The rows of a group lie close to one hidden flat surface of 6 dimensions, which may be shifted away from zero. Surfaces can cross.
Known rows, each followed by its group:
[-5  3 18  6 -9 -3 -3 -4 -5 -3 23  3  4]
rabu
[-18  -8   1 -25  38  29 -15 -34  52  65 -14 -18 -51]
rabu
[  4  39  -4  -4   4   0  12  -9 -17  -6   0  14 -56]
Vozil
[ 36  41  19  46 -32  34   4 -20 -21 -20  11  17  28]
lon
[ 24 -23  -2   2  12 -18 -19   8  -7 -11  -9  29  -2]
Vozil
[ 10 -23  -5 -19   7 -31 -19  17  -2  -3  20  -6   1]
Vozil
[-29  -4 -13 -43  41  -4  11  -5  14   7 -30  12 -10]
feki
[ 50   7   6  18 -20  10 -23   1 -26 -12  27  35  18]
rabu
[ -2 -36  -8 -33  28 -16 -11   2  13   0 -14  16   8]
Vozil
[  8 -37   3  17  -7   1  -8   4   6  -9 -25  20   8]
feki
[ 17  20 -11 -14  16  21 -15 -20  16  23 -12  -5  -6]
lon
[-23 -60   3  36  24 -58  18  41  -8 -27 -26   8 -34]
lon
[ -4  25 -12 -53  45   8 -20 -37  31   0 -31  -3  16]
rabu
[ 52  -1  11  37  -1  -3 -27 -18  -2 -23 -19  28   8]
rabu
[  6  26 -11  18  21 -10  10  -2 -18 -18 -14  29 -17]
lon
[ 87  49  -5  33   0   4 -48 -37  -5 -45 -38  21  13]
rabu
[ 32  -5 -17   3   7  -7 -12   6 -10  -3   5  23  10]
lon
[ -6 -59  27  14  -7  -9 -10   8  11 -11   1  13  38]
rabu
[-44 -24  15  19  34   5  19 -11  44   2 -49 -16 -32]
lon
[ 28 -21   5  16 -36  42 -14  -3   2  18 -18  21  11]
feki
[ 13  25  23  21 -14  49  11 -30   5 -28 -15  30  71]
lon
[ 37   9 -19  -9   2   8 -18  -1 -12   1  -3  28  14]
feki
[-11  19   1  20 -14 -35  32  24 -48 -31  30   8 -13]
lon
[ -8 -26   9  -9  -2  -6  -5   7   2  -1   5   7   6]
Vozil
[-35 -33  29  15  -6   0  23   4  -1 -24 -22  28   3]
Vozil
[ -9 -15 -18 -16  38 -28  -6   5  12  -4 -14   9  -6]
feki
[ -6  -6   0 -31 -23  22  -6   3   5  28  17 -12   9]
feki
[ 24  -8   4 -10  18  20 -39 -31  40  17 -20  -7   9]
rabu
[ 32  22 -23   0  32   4 -16 -16  13   4 -36  29 -12]
lon
[-35  22  20 -39 -22  36  17 -17  -3  21  25  -4 -20]
Vozil
[-12   2 -19 -40  12  -5   1   4  -5   6   7  17  12]
feki
[-13  -7  -2   3   4  16  13  -2   7   2 -43  20 -18]
feki
[ -5   3   0  -2  15  -9  -1  -7  15   8 -10  -6 -50]
Vozil
[ -2  -4  10   5 -21  13  -4   0   2  21   9 -18 -18]
feki
[ 15  19   3 -10  12   6 -20 -25  10  -4  -9  -9   8]
rabu
[ 13 -34  23  39 -34  -9 -12  18   0   3  28 -26 -27]
Vozil

New rows, each followed by its group:
[-11   7  32  25 -16 -25   4  -5  -5 -58  -7 -21  21]
rabu
[-36  -8  -1  -5  15  -7  33   5   1 -13 -31  19 -12]
feki
[ 19  14   3 -27  -1  28 -18 -18   2  15  -2  20 -10]
Vozil
[ -9 -17  15  -3  -4  18 -12 -14  27  25  -1 -17 -38]
Vozil
[  4 -29  11 -17   7  18 -23 -13  24  21 -15  20   6]
Vozil
[  8  -8 -17 -44   4  32  -3  -3  -4   2 -37  63  47]
feki
[ 27  26   0 -37  18 -12 -29 -30   6 -45 -24   9  65]
rabu
[  7  -1  12  -1  -6 -12  -9  -4  -9 -27  16  14  32]
rabu
[-47  23   2 -46  27  -8  18 -19   8   5  17 -18 -12]
rabu
[ 17  24   3  32  -4   5   3  -6 -12 -11  -2   7 -15]
lon
[-17   8  -9 -17  15   2   4  -8   4  13   3  -6  -1]
lon
[-22  11 -11 -39  -9  22  16   0 -10   5  -4  16   6]
feki
[-13  35 -25 -52   9  28   2 -14   8  34  -5   1 -20]
feki
[ 35 -11   2   4 -35  40 -29  -8  13  36   4  -7  -2]
feki
[ 11   4   8  16 -10   1  -7  -7  -8   4   7   0 -38]
Vozil
[ -4 -15  -8 -18  35  13 -13 -11  32  24 -33   3   1]
lon
[ -7   3  -1 -25  11   0  -2   0  -4   7  22  17  17]
rabu
[ 12  12  16  41 -22 -19  11   8 -22  -9  25 -16 -60]
Vozil
[ 14 -37  12   2  -6  13 -13   6  -1  22  25  31  15]
rabu
[  7  -8 -10  -8   5  33  -7 -15  13  12 -47  34  -2]
feki
[ 19  -1  -7  -3  16  17 -16 -14  11  13 -14  14  20]
lon
[-4 21  5 18  0  7 16 -6 -5 -3 -1  3 -7]
lon
[ -2 -41  10  24  -4   5   0   7   7  -9 -36  19  -6]
feki
[-10  51   4 -14  -4  -4  14 -12 -17  -8  31  -8 -21]
rabu
[-21  -5   8  -4   3 -11   6   8 -13  -6  21  15   4]
rabu
[-13 -56  24 -16  18  27  -4 -14  25 -16 -59  56  35]
Vozil
[ 45  18 -21 -19  24  10 -41 -26  10  30  -4   2 -40]
Vozil
[ 27 -18 -14 -10  10 -19 -24  12  -1   5  14   5  19]
feki
[ -8  24  -7 -16 -17  24  10  -5  -3  21   5  -8 -33]
feki
[  0  19   0  13  -7  -8  15   7 -33 -22  -2  21 -16]
feki
[ 19  49  -8  -6  12 -16   1 -12 -22 -34   2  23   2]
rabu
[ -6 -54  19 -12   5  30 -30 -21  52  27 -42   6   8]
Vozil
[  5 -18  -3 -24  18   3 -26 -13  27  26  -7 -10 -28]
Vozil
[ -8  15  -6   7   6 -14  25   9 -30 -28  14  27  13]
lon
[-17   1  -5   0   2 -13  16  15 -24 -18   2  16  -1]
feki
[-11  -8  -8 -20  29 -21   3  -3   4   0 -18  12 -26]
Vozil
[-28  28  -8   9  39  -7  28 -18   2 -10 -37  11 -36]
lon
[-17 -46  36  64  -9 -15  32  17  -8 -58 -28  43  55]
lon
[ 31  26 -14 -19   2  25 -20 -19  -1  43  31  18 -20]
rabu
[ 40  -1  -7  -7   8  25 -33 -22  13  23 -21  22  -8]
Vozil
[ -1  -4  19  -1 -29 -14   9  20 -32 -29  56  10  38]
rabu
[ 14 -11   6  -3   0  25 -24 -16  20  21 -22  10 -21]
Vozil
[-55   5  -3 -27  -3   0  54  15 -22 -33 -11  31  11]
feki
[ 29  -3  -7   5  23   4 -21 -17  14  -1 -47  38 -27]
Vozil
[  2  11  -7  -4  24  -6   7  -7  -4 -13 -13  22   7]
lon
[-17 -26   5  19  26  -7  15 -10  24  -6 -36  14  -1]
lon
[-11  18 -17 -43  10  -1   7   1  -9  10   6   0  -6]
feki
[ 22  32   4  24   8   3  -7 -26   1   3  -6   1 -39]
rabu
[-15 -11 -17 -34  26 -18  -7   2  14  15   4 -12  -2]
feki
[-17  11   3   6   2  -9  21   6  -9  -7  10  -4  -8]
lon
[ 46   2  -9  35  22  -7 -36 -17  27  22 -24 -17 -85]
Vozil
[ 25 -34   4 -36 -10  33 -43  -9  19  30  10  12  30]
Vozil
[ 29  -6   8  -8 -25  12 -43  -2  11  34  39 -33 -27]
Vozil
[  4  -6   5  13  -5   3   3   6  -1   3 -13   3 -25]
feki
[-34  -8  21  -8   3 -21  19   6  -8 -31  23   0  24]
rabu
[  6  11  11  12   2  -7  -1  -8   1 -15  -4   3 -13]
rabu
[ 62  28  -9 -17   0  12 -39 -19 -10  -8  15  24  38]
rabu
[  5 -15  -6  -1  26  -3   0  -2   7 -10 -44  36  -5]
feki
[ 34  68 -29  -7  12  13  -9 -21 -21   3   4  21 -13]
lon
[-38   0  13   6  29 -12  26 -10  12  -1 -12  -6 -35]
rabu
[ 18  12  12  31 -38  29  14   8 -19  -6 -14  19 -22]
feki
[ 19  37  14 -10  -7 -11 -23 -20   7 -40   2 -28  33]
rabu
[-51  15  -8 -50  23 -36  32  13 -16  -7  26  -7 -19]
Vozil
[-53 -16   3 -44  -2  14  34  15  -1  -3 -15  24  27]
feki
